All groups share one centre, and each spreads out both ways along 11 directions, with some noise.
Some rows, each with its group after it:
1.51  1.16  -0.26  4.50  -1.91  -1.34  4.54  -3.66  1.97  -2.01  -1.78  1.31  0.16  -0.20  -0.96  1.66  -3.33  -1.75  1.66  -0.04  -1.57  -0.24 : vumiz
2.06  0.44  -2.07  0.03  1.10  1.75  -0.75  0.30  0.02  -3.23  2.77  0.25  -0.92  -0.14  3.48  0.01  2.16  -0.11  0.67  -0.93  -2.34  1.17 : Nalup
0.77  2.99  -2.91  -1.31  -0.27  0.59  -0.58  1.00  -1.43  -4.77  2.21  2.85  -3.05  0.44  2.07  -2.26  4.18  -1.79  2.40  -0.51  -2.12  0.08 : Nalup
1.71  -0.42  -0.88  -0.72  -1.41  4.32  -3.18  3.70  5.18  -0.84  0.07  0.86  -0.65  -5.29  3.77  0.62  -2.21  0.62  -3.36  -1.57  -1.05  1.07 : vumiz
2.17  -1.63  -2.51  1.44  1.65  -0.54  1.54  -2.06  2.91  -0.42  0.06  2.49  -2.27  -1.32  -0.22  2.06  -3.26  -3.42  0.63  3.06  0.88  -0.66 : vumiz
-0.73  0.93  2.49  -0.03  2.02  2.16  -0.34  0.13  3.02  -3.52  2.23  1.02  0.73  -1.27  0.58  0.48  -0.30  0.12  -2.48  0.63  1.19  3.47 : vefo
2.53  1.06  2.40  -2.78  0.87  0.04  2.76  -0.89  0.41  0.13  0.25  1.13  -1.34  0.89  2.17  1.96  -0.78  -0.94  1.05  4.36  1.61  1.11 : por
-5.84  2.50  1.56  -0.59  -0.90  -1.89  0.26  -0.28  -0.20  -2.35  0.29  -0.05  1.44  -0.27  1.19  1.40  -0.66  0.74  -0.32  -0.07  1.39  2.00 : por
3.85  3.21  3.80  3.90  1.29  -0.43  1.83  -2.09  0.45  -2.46  -1.03  1.29  1.36  1.77  -2.95  -1.55  -0.46  -1.85  3.44  0.47  0.33  0.03 : vumiz
-2.08  0.94  -1.24  -3.52  3.54  -3.26  -0.86  2.10  -0.49  1.25  -1.93  0.58  -0.08  -0.97  1.06  2.38  1.44  -1.19  0.29  2.61  2.03  1.03 : vumiz
1.46  0.14  -1.35  -3.49  2.36  -0.41  3.15  1.60  2.70  -0.35  -1.65  0.01  -1.23  -2.82  2.63  3.80  0.84  -0.63  -1.37  1.38  0.55  2.09 : vefo
0.72  0.62  2.61  -0.28  0.31  -2.44  -2.64  0.35  1.93  1.33  -1.38  -1.41  1.87  -0.34  4.46  2.86  -1.73  0.28  -0.71  3.12  0.29  3.10 : vumiz
1.19  1.03  2.80  0.83  1.11  -0.08  -1.00  -1.06  -0.72  -0.80  0.99  0.21  2.11  1.38  0.62  -1.60  2.31  1.38  -0.93  -3.01  -2.47  1.65 : vefo
-4.12  3.28  -2.40  -0.10  -3.71  -1.79  -0.26  -0.38  -0.89  -3.52  0.40  4.41  -1.63  0.15  1.56  -0.01  -1.59  -0.48  1.20  -0.12  -0.80  1.13 : por
-4.42  2.27  -0.05  0.62  0.10  2.34  -0.06  -1.40  -0.20  -1.63  2.98  -1.02  2.17  1.61  0.92  2.03  -2.58  -0.78  0.45  -0.06  -0.66  1.04 : por
-1.63  -0.91  -2.24  -1.50  2.09  1.52  0.86  -0.88  1.61  3.33  1.03  -0.68  -1.83  1.30  -1.41  1.93  -0.75  -4.80  -1.22  1.92  -0.03  -1.45 : vefo
-1.44  -0.29  1.88  0.57  3.32  2.01  -2.29  -1.23  1.74  1.26  2.83  -0.20  1.89  0.79  -0.29  0.21  -1.84  -1.31  -2.16  1.37  -0.11  1.65 : vefo
4.04  -4.00  1.00  0.45  2.97  -3.16  1.74  -2.63  0.47  2.45  0.08  -4.98  -0.38  2.26  2.69  3.55  0.29  -0.79  1.09  1.85  1.98  -0.94 : vefo
0.09  0.30  -2.63  2.04  3.55  0.36  0.64  -0.61  -0.25  0.81  -0.68  -0.73  2.01  0.27  -3.39  0.58  -0.86  -2.27  1.75  1.75  -0.40  -1.19 : vumiz
-1.93  0.06  2.12  -0.24  0.57  0.66  -0.69  1.72  -0.62  -0.08  0.33  -5.58  2.30  0.41  0.76  0.57  1.69  1.86  0.11  -0.82  1.84  0.48 : vumiz
2.67  -0.22  1.12  1.32  0.58  -0.24  -2.00  0.51  0.45  -2.08  0.46  -0.89  0.25  0.18  1.77  -0.82  1.02  1.18  0.37  0.52  0.64  1.77 : por
3.00  -0.21  -4.15  -0.12  4.20  1.57  -0.88  1.05  0.93  -1.45  -0.07  2.84  0.39  -2.71  0.44  -0.08  1.40  -0.20  -0.54  0.67  -2.73  1.90 : Nalup
4.09  0.42  1.65  3.09  1.10  1.23  -2.27  -3.69  0.96  -0.86  3.28  3.63  -0.95  3.47  -1.90  -2.31  -3.24  -3.26  1.06  4.71  0.39  0.97 : vumiz
-5.38  4.88  -2.19  -5.32  -0.63  1.62  0.87  1.33  2.09  -1.53  0.14  7.38  -2.10  -2.97  1.32  2.08  -1.49  -2.42  -2.54  0.99  -2.09  2.94 : Nalup
0.09  -0.15  -1.87  0.23  2.97  -1.33  2.39  0.56  0.41  -1.98  -1.55  2.36  0.91  -2.82  -1.42  0.06  2.46  0.42  -1.03  -0.65  -1.76  1.48 : Nalup
1.10  0.77  1.57  -1.93  1.30  0.62  0.72  0.21  -0.42  4.56  -1.16  -0.72  -0.43  1.84  -2.57  -0.30  0.87  -2.24  0.14  0.26  -0.08  -2.15 : por
-0.26  3.10  -0.99  -0.88  0.21  4.71  3.18  0.56  2.64  -2.76  0.59  1.94  0.96  -2.91  1.51  2.97  -3.27  1.05  -2.84  -0.63  -1.52  3.61 : por
4.32  -0.33  0.22  -0.14  4.85  -0.92  -0.32  0.06  -0.61  -1.45  0.82  1.36  -0.13  1.11  -0.76  -0.92  2.09  -0.18  0.96  2.69  1.15  1.89 : vumiz
1.11  0.14  1.55  -1.88  0.31  2.66  -2.58  2.75  3.15  -0.22  0.01  2.17  -0.68  -2.88  0.02  -0.83  -1.22  -0.43  -2.81  3.10  1.77  1.91 : por
1.37  -1.38  0.25  -2.46  5.55  0.31  -1.45  1.57  2.06  4.64  -1.48  -1.87  0.95  -1.15  1.49  2.64  0.88  -2.16  -1.43  0.84  -0.78  0.06 : por
0.90  0.02  -0.12  -0.39  1.54  -3.64  -2.00  0.29  1.07  4.33  -2.94  1.16  1.38  0.12  0.76  2.51  -2.61  -0.21  -1.45  0.75  -0.01  1.26 : Nalup
0.85  1.19  0.27  -1.09  2.54  1.16  -0.58  -0.64  0.51  -0.98  1.31  5.17  0.29  -0.98  0.00  -1.36  0.53  -0.14  -1.32  -1.21  -2.79  1.67 : vefo
4.53  1.25  -1.97  2.06  -0.87  0.73  -0.29  -1.09  -0.68  -3.07  1.45  2.60  -1.26  1.33  0.94  -0.30  -2.11  0.58  1.87  1.46  0.10  1.87 : Nalup
-0.36  4.06  -2.60  -5.51  2.57  0.11  -3.60  6.23  -0.10  1.03  -3.45  0.30  2.05  -4.47  6.12  3.18  0.65  1.31  1.56  3.14  -0.75  2.50 : por
-3.03  2.27  -0.31  -2.81  0.94  -0.93  -3.46  4.45  -0.74  0.34  -1.86  -1.60  1.22  -1.53  1.44  0.87  0.83  0.89  0.52  2.10  2.01  1.10 : vumiz
0.45  -1.42  5.43  0.75  -0.97  0.76  -0.05  -3.09  2.51  -1.00  3.12  0.12  -1.37  1.74  -0.16  -2.25  1.48  -1.68  -2.93  -0.90  -0.46  0.68 : Nalup
-2.56  0.55  -0.87  0.24  0.83  -1.03  -2.28  -1.78  -0.16  1.04  1.25  5.01  -0.02  0.58  -1.14  -0.46  -2.91  -2.30  -0.32  1.08  -0.45  -0.38 : vefo
1.79  0.44  0.15  1.12  1.58  2.62  -3.63  2.23  1.07  0.49  -0.29  0.52  2.20  -1.70  -1.75  -2.26  -0.35  1.02  -1.74  0.41  -1.37  1.34 : Nalup
2.71  0.76  -0.02  -0.04  0.61  -1.52  0.85  0.63  -0.80  -3.91  0.94  -2.97  -1.23  1.29  3.83  1.05  1.84  0.72  3.75  1.39  2.55  0.78 : Nalup
-3.39  2.57  4.43  -1.09  1.74  -2.56  1.05  -1.26  -0.51  2.11  -1.71  0.95  2.35  1.49  -3.43  0.33  0.37  -0.55  -2.20  1.53  0.27  2.36 : Nalup
-1.26  -0.63  -1.48  2.17  3.48  -4.28  3.67  -3.98  -1.76  0.24  0.40  -2.11  0.85  3.20  -0.40  3.14  0.88  -1.92  1.83  -1.72  -0.25  -0.33 : por
1.31  0.28  0.56  0.01  0.99  1.32  -2.25  1.12  2.00  -0.61  0.62  0.73  -0.45  -0.91  1.46  0.27  -1.24  -0.84  -0.99  1.27  0.78  0.82 : vumiz
-4.05  2.34  1.68  0.62  5.69  -1.90  -2.92  -0.97  2.17  -0.02  0.80  1.55  3.78  0.78  -1.59  2.04  -0.68  -1.74  -4.09  3.04  -0.68  6.58 : vefo
-0.90  -0.10  -0.38  -1.38  3.04  -1.56  -0.35  -1.12  1.60  2.61  -0.50  1.23  1.21  -0.48  1.40  2.72  -0.53  -1.43  -2.01  -0.54  -2.64  0.97 : vumiz
-0.27  0.02  -0.04  1.16  -1.52  1.03  -0.80  -1.45  1.02  -2.49  2.86  1.38  -1.48  0.87  1.96  0.39  -2.62  -0.93  0.25  0.75  0.27  1.22 : por
1.31  3.36  0.26  -0.26  -1.45  3.11  -1.60  2.94  0.92  -1.42  -1.29  2.18  1.47  -2.21  0.10  -1.24  0.09  2.13  -2.28  -1.95  -3.03  3.24 : por
1.36  1.98  1.37  -0.18  0.76  0.79  -1.43  -0.74  -0.39  -1.51  1.86  0.88  -0.30  2.90  0.46  -1.03  0.69  -1.14  0.85  1.56  0.03  1.68 : Nalup
1.73  0.51  -2.67  -1.75  -1.52  -2.70  2.20  1.51  -0.45  1.75  -3.52  -0.72  -1.69  -0.36  2.19  2.92  -0.18  -0.16  1.49  1.60  -0.14  0.06 : vefo
0.98  1.95  -0.78  0.75  1.06  -2.00  0.00  -1.97  -2.15  -0.98  0.37  5.44  -0.27  2.02  -1.94  -2.67  2.18  -0.56  0.50  -1.09  -2.83  1.42 : vefo
0.13  -0.62  -4.18  -3.02  2.41  -0.43  0.20  1.20  0.09  5.50  -2.47  -0.94  -1.00  -0.54  0.57  3.35  -0.60  -3.54  0.26  2.57  -0.71  -1.69 : vefo
-4.28  -0.33  -0.89  -0.96  0.17  0.62  -0.85  1.70  1.87  1.13  -0.80  0.13  0.10  -2.62  -0.33  1.17  -0.81  -1.51  -1.91  -1.24  -0.32  -0.90 : Nalup
0.69  2.11  3.32  0.90  -2.24  3.42  0.84  -2.11  -2.79  -0.15  2.22  0.66  1.83  2.64  -0.02  -2.39  0.19  2.36  1.01  -2.47  -2.91  -0.22 : vefo

New rows. What belongs after each?
-1.04  1.51  0.26  4.18  -5.12  -1.15  2.01  -3.66  -0.50  -6.70  2.67  2.89  -2.24  2.03  0.10  -1.12  -2.05  0.73  1.06  -1.18  0.63  2.02 : por
1.35  5.28  0.46  -2.41  -0.39  1.44  2.29  0.18  0.36  -5.32  1.11  5.40  -0.86  -0.52  2.63  1.36  -1.10  0.75  -0.21  3.39  -0.30  5.79 : Nalup
-0.50  1.66  1.12  -1.26  -0.53  2.43  3.02  -2.41  -0.42  1.08  0.72  1.26  1.11  0.58  0.80  2.57  -3.65  0.55  0.02  2.00  -0.52  0.84 : vefo
2.39  1.00  -0.49  -1.80  1.28  2.76  -0.70  2.05  0.16  1.44  0.09  -1.31  -0.28  -0.13  1.14  1.18  -0.55  -1.00  1.86  2.33  1.07  -0.90 : por
-0.81  2.40  1.89  1.79  -0.20  -1.14  -1.52  -1.06  -2.25  -2.43  0.09  2.50  1.99  0.95  -0.68  -1.84  -0.65  2.00  1.78  0.02  -0.04  1.15 : vefo
-4.15  2.68  0.00  -0.75  0.17  0.40  -1.26  1.78  -0.64  1.09  -0.79  -1.75  2.21  -0.03  -0.06  1.31  -0.82  0.22  0.78  -0.25  0.93  0.11 : Nalup
-5.52  0.94  1.15  -0.92  2.02  1.34  1.56  -1.53  1.49  0.49  1.34  3.77  0.84  -1.30  -4.79  -0.95  0.37  -2.90  -3.84  0.01  -2.03  0.77 : Nalup
-0.43  -0.47  2.15  2.53  2.03  -1.16  -0.61  -2.36  0.68  -1.49  2.75  -0.28  -0.10  2.70  -1.30  -0.52  0.66  -2.08  -0.99  0.30  0.77  1.25 : vefo
2.22  2.57  3.34  -1.07  0.76  -0.29  -0.51  0.36  -0.58  -3.12  1.53  -3.19  0.92  2.01  5.15  0.56  4.22  1.91  0.89  -0.60  -1.03  3.44 : Nalup
-1.51  0.04  -0.66  0.26  1.18  -0.98  2.08  -2.16  1.66  0.45  0.98  -1.83  -1.36  2.64  -1.58  2.92  -1.68  -4.04  -1.13  4.14  2.30  1.30 : vefo
2.04  -2.36  4.13  2.88  1.97  -4.95  -0.68  -4.90  0.84  -0.73  1.64  0.94  1.17  1.97  2.57  0.87  -0.03  0.95  -1.85  -1.36  -0.72  3.36 : vefo
5.17  -0.65  -0.72  -0.78  -1.11  2.06  0.79  0.27  -0.56  -1.25  0.76  2.50  -2.76  -0.62  1.25  -2.44  1.80  0.76  1.58  -2.85  -1.29  -2.55 : vefo
1.63  1.46  0.05  -0.62  2.71  -0.66  -0.73  1.41  -0.73  1.12  -1.83  0.23  0.99  0.25  -2.05  -0.78  1.94  -0.40  0.19  0.43  -0.48  0.73 : por
-0.07  4.91  -0.23  -0.29  -1.71  5.71  -0.46  2.22  1.61  -5.49  1.37  3.80  -0.20  -1.53  -1.93  -2.01  -2.12  0.27  -1.36  2.86  0.40  4.03 : vefo
1.24  -0.71  0.48  2.16  -0.96  -2.15  -2.85  0.17  0.23  2.72  -1.94  0.33  0.80  0.97  -1.02  -0.56  -1.62  0.31  -0.75  -1.23  -0.20  -0.22 : Nalup
1.42  1.10  4.50  0.12  -0.73  0.44  -1.88  1.13  1.10  -1.57  0.21  -2.69  0.96  0.72  2.12  -0.46  0.87  1.30  -0.62  0.78  1.53  2.08 : Nalup
-0.34  1.37  -3.51  -0.81  -0.74  -3.44  0.71  1.73  0.56  -1.00  -2.61  0.47  -2.43  -0.85  -0.30  2.32  -1.60  -2.41  2.70  4.45  3.76  0.27 : vefo
3.24  0.06  4.78  1.50  3.97  -2.02  0.03  -2.35  -0.40  -2.69  0.86  1.54  3.47  0.23  2.13  -0.23  0.81  3.48  -0.11  0.05  -0.04  3.89 : vefo
-3.52  2.40  -1.18  3.12  -6.22  0.35  3.61  -2.63  -0.30  -5.01  1.89  0.98  -1.86  2.01  -0.81  0.39  -2.78  -0.07  1.41  -3.84  0.58  -0.82 : por
-2.07  1.05  1.57  -0.05  -0.08  2.52  -5.21  -0.31  0.86  1.98  3.04  1.22  0.19  1.89  0.22  -1.48  -2.08  -1.64  -1.99  1.68  -0.79  0.91 : vumiz
0.37  -1.99  4.58  0.37  0.81  1.10  -2.14  -1.85  -1.97  -0.26  4.48  -5.75  2.42  4.35  2.91  -0.42  2.37  3.99  -2.20  0.66  -0.18  4.17 : vumiz
0.07  3.22  -1.11  -3.36  2.66  -2.83  4.12  0.65  -0.85  1.23  -3.63  0.88  1.74  -0.28  0.82  4.19  1.61  0.21  -0.55  2.07  -1.82  3.99 : vefo
-5.84  0.99  4.05  -0.67  1.75  -5.14  2.86  -3.19  -3.10  0.10  0.34  -2.74  1.38  4.41  -2.44  1.21  1.19  -1.85  2.50  2.79  4.19  -0.63 : por
-0.16  -0.96  -0.63  -0.52  0.54  -0.30  -1.68  0.52  1.78  -0.58  0.74  0.34  -1.43  -0.93  1.36  0.96  -1.39  -1.21  -0.31  1.78  1.82  -0.34 : por
1.42  0.23  -0.01  -0.22  2.54  -0.79  0.22  -0.62  2.17  -0.08  0.74  -0.69  -0.27  1.29  -0.10  1.59  2.61  -2.06  -3.26  -0.06  -1.88  3.80 : vefo
3.72  1.18  2.24  1.09  2.18  -0.82  1.62  -1.37  -0.30  -3.02  0.70  -0.19  0.99  1.63  -0.10  -1.02  2.91  0.99  0.15  0.26  -0.91  3.41 : vefo
-0.90  2.71  -3.61  -0.98  1.96  -4.33  1.40  1.00  -2.89  0.64  -3.84  1.58  2.20  -0.44  -0.32  1.57  2.45  0.59  1.07  0.14  -3.57  2.69 : vumiz
-1.20  1.59  0.01  -2.51  1.46  -0.01  -0.50  0.16  1.24  1.43  0.28  0.95  1.06  -0.43  3.70  2.82  0.08  -0.22  -2.81  -1.10  -3.44  2.99 : Nalup
-3.91  1.98  1.29  -3.35  -0.42  3.43  -3.00  2.30  -0.64  -0.48  2.74  1.29  0.47  0.39  0.45  -1.14  1.22  1.50  -3.16  -1.29  -0.45  2.08 : vumiz
-3.82  -0.85  -0.30  0.65  3.27  -1.45  -3.84  -2.00  0.20  0.92  2.55  0.43  1.71  1.05  1.65  0.81  -0.55  -1.50  -1.13  1.22  -1.11  1.50 : por
-2.50  -0.44  -1.53  0.13  0.00  -3.78  -3.08  0.41  1.48  -2.77  0.04  5.18  -2.21  -1.93  -0.33  -1.52  -0.63  -1.32  -0.62  2.74  2.46  1.66 : por
-3.42  1.24  3.07  -2.41  0.37  -0.19  -3.45  2.97  2.18  2.71  -1.68  -0.26  1.24  -1.85  -0.17  -0.21  0.83  -0.83  -3.35  -0.59  -0.21  0.65 : Nalup
-2.22  0.43  0.00  -0.24  5.78  1.07  -3.70  0.42  1.44  0.76  1.47  2.06  2.15  -0.41  -1.83  -0.07  -0.86  -2.42  -1.96  2.13  -0.23  2.16 : vefo
2.43  -1.54  0.93  3.35  1.66  1.99  -2.26  -2.28  1.06  -1.02  3.04  -0.11  1.01  1.79  -1.14  -1.79  -0.77  -0.64  -0.74  0.41  -0.37  1.35 : por
-0.13  1.06  1.54  -1.31  0.61  3.83  2.64  -0.85  0.72  0.93  1.37  -2.32  1.26  0.56  0.04  2.94  -2.60  -0.68  -0.93  3.26  0.89  1.42 : vefo
-6.07  4.18  0.10  -1.28  0.24  1.41  1.14  0.89  1.60  -0.37  0.01  -2.12  1.26  0.70  -1.97  2.76  -0.25  -2.75  -2.99  2.00  0.80  3.69 : vefo
0.53  0.54  1.38  0.93  0.65  -2.84  -0.16  -0.62  1.66  1.37  -1.79  0.18  0.32  0.23  1.04  1.86  -0.53  -1.76  0.56  -1.60  -0.44  -1.11 : vumiz
-4.11  0.40  2.20  2.12  -0.38  -1.58  -0.35  -1.55  1.99  -0.75  1.38  -4.65  0.67  2.63  -0.73  2.45  -1.97  -2.22  -2.31  2.14  2.95  2.50 : vefo
-0.64  1.83  -1.41  0.50  0.45  0.03  -1.44  0.73  -0.39  0.84  0.38  -0.25  -0.25  2.17  -1.76  -0.95  1.78  -2.33  -0.98  -0.12  -2.27  1.04 : vefo
1.61  1.20  1.61  0.34  0.18  -0.96  -0.61  0.23  0.39  -1.97  -0.52  1.93  1.11  -0.87  2.25  -0.10  0.63  2.29  -0.94  -1.92  -1.53  2.46 : vefo
1.58  2.06  -0.98  -3.97  3.03  -3.83  -1.55  1.47  -1.26  2.09  -2.50  3.07  -0.13  -0.20  3.01  1.52  2.42  -0.60  0.96  2.95  -2.08  2.17 : por
-4.16  -0.10  3.64  0.88  0.88  -0.13  -1.71  0.54  0.93  -3.20  1.65  -0.63  0.99  -1.21  0.06  -0.89  -0.47  0.96  0.97  -1.39  3.75  -1.07 : vefo
-2.13  0.94  1.84  2.17  1.61  -3.42  -2.51  -1.19  -1.45  1.23  0.62  -2.14  2.17  3.88  -1.23  -1.27  3.11  -1.00  -0.64  -2.09  -2.02  0.94 : vefo
3.21  5.09  -0.61  -2.38  1.12  -4.68  -2.15  1.57  -3.10  1.56  -2.34  0.79  1.58  3.14  5.30  2.72  1.15  1.88  2.71  0.75  -1.93  4.22 : Nalup
-1.04  1.17  -0.44  0.01  1.65  -1.79  -1.38  0.27  -0.17  -0.92  0.11  2.00  -0.60  0.45  -1.34  -1.50  2.16  -1.45  -0.26  -1.35  -0.57  0.47 : vefo
-3.33  5.24  -1.78  -2.18  1.82  1.38  -0.24  0.67  -2.33  0.97  -0.23  0.96  3.34  0.80  1.99  2.47  -0.66  -0.01  1.07  -0.19  -3.76  2.28 : por
1.78  4.07  0.63  -5.09  1.50  1.75  -6.36  4.54  0.79  -1.39  2.20  1.49  -2.53  -0.02  5.88  -1.27  4.40  -2.33  0.48  2.35  -1.01  2.45 : Nalup
0.98  2.47  -2.37  -0.37  1.35  1.14  0.01  1.15  -1.22  -0.41  -0.33  -0.67  0.46  0.73  0.61  1.27  -0.41  -0.84  3.38  1.56  0.04  -0.81 : por
1.28  0.30  0.76  -0.31  0.56  -0.30  -3.06  -1.27  1.75  1.58  1.34  3.67  -1.53  0.68  0.96  -0.57  -0.66  -2.37  -1.66  -0.18  -1.71  0.79 : vumiz
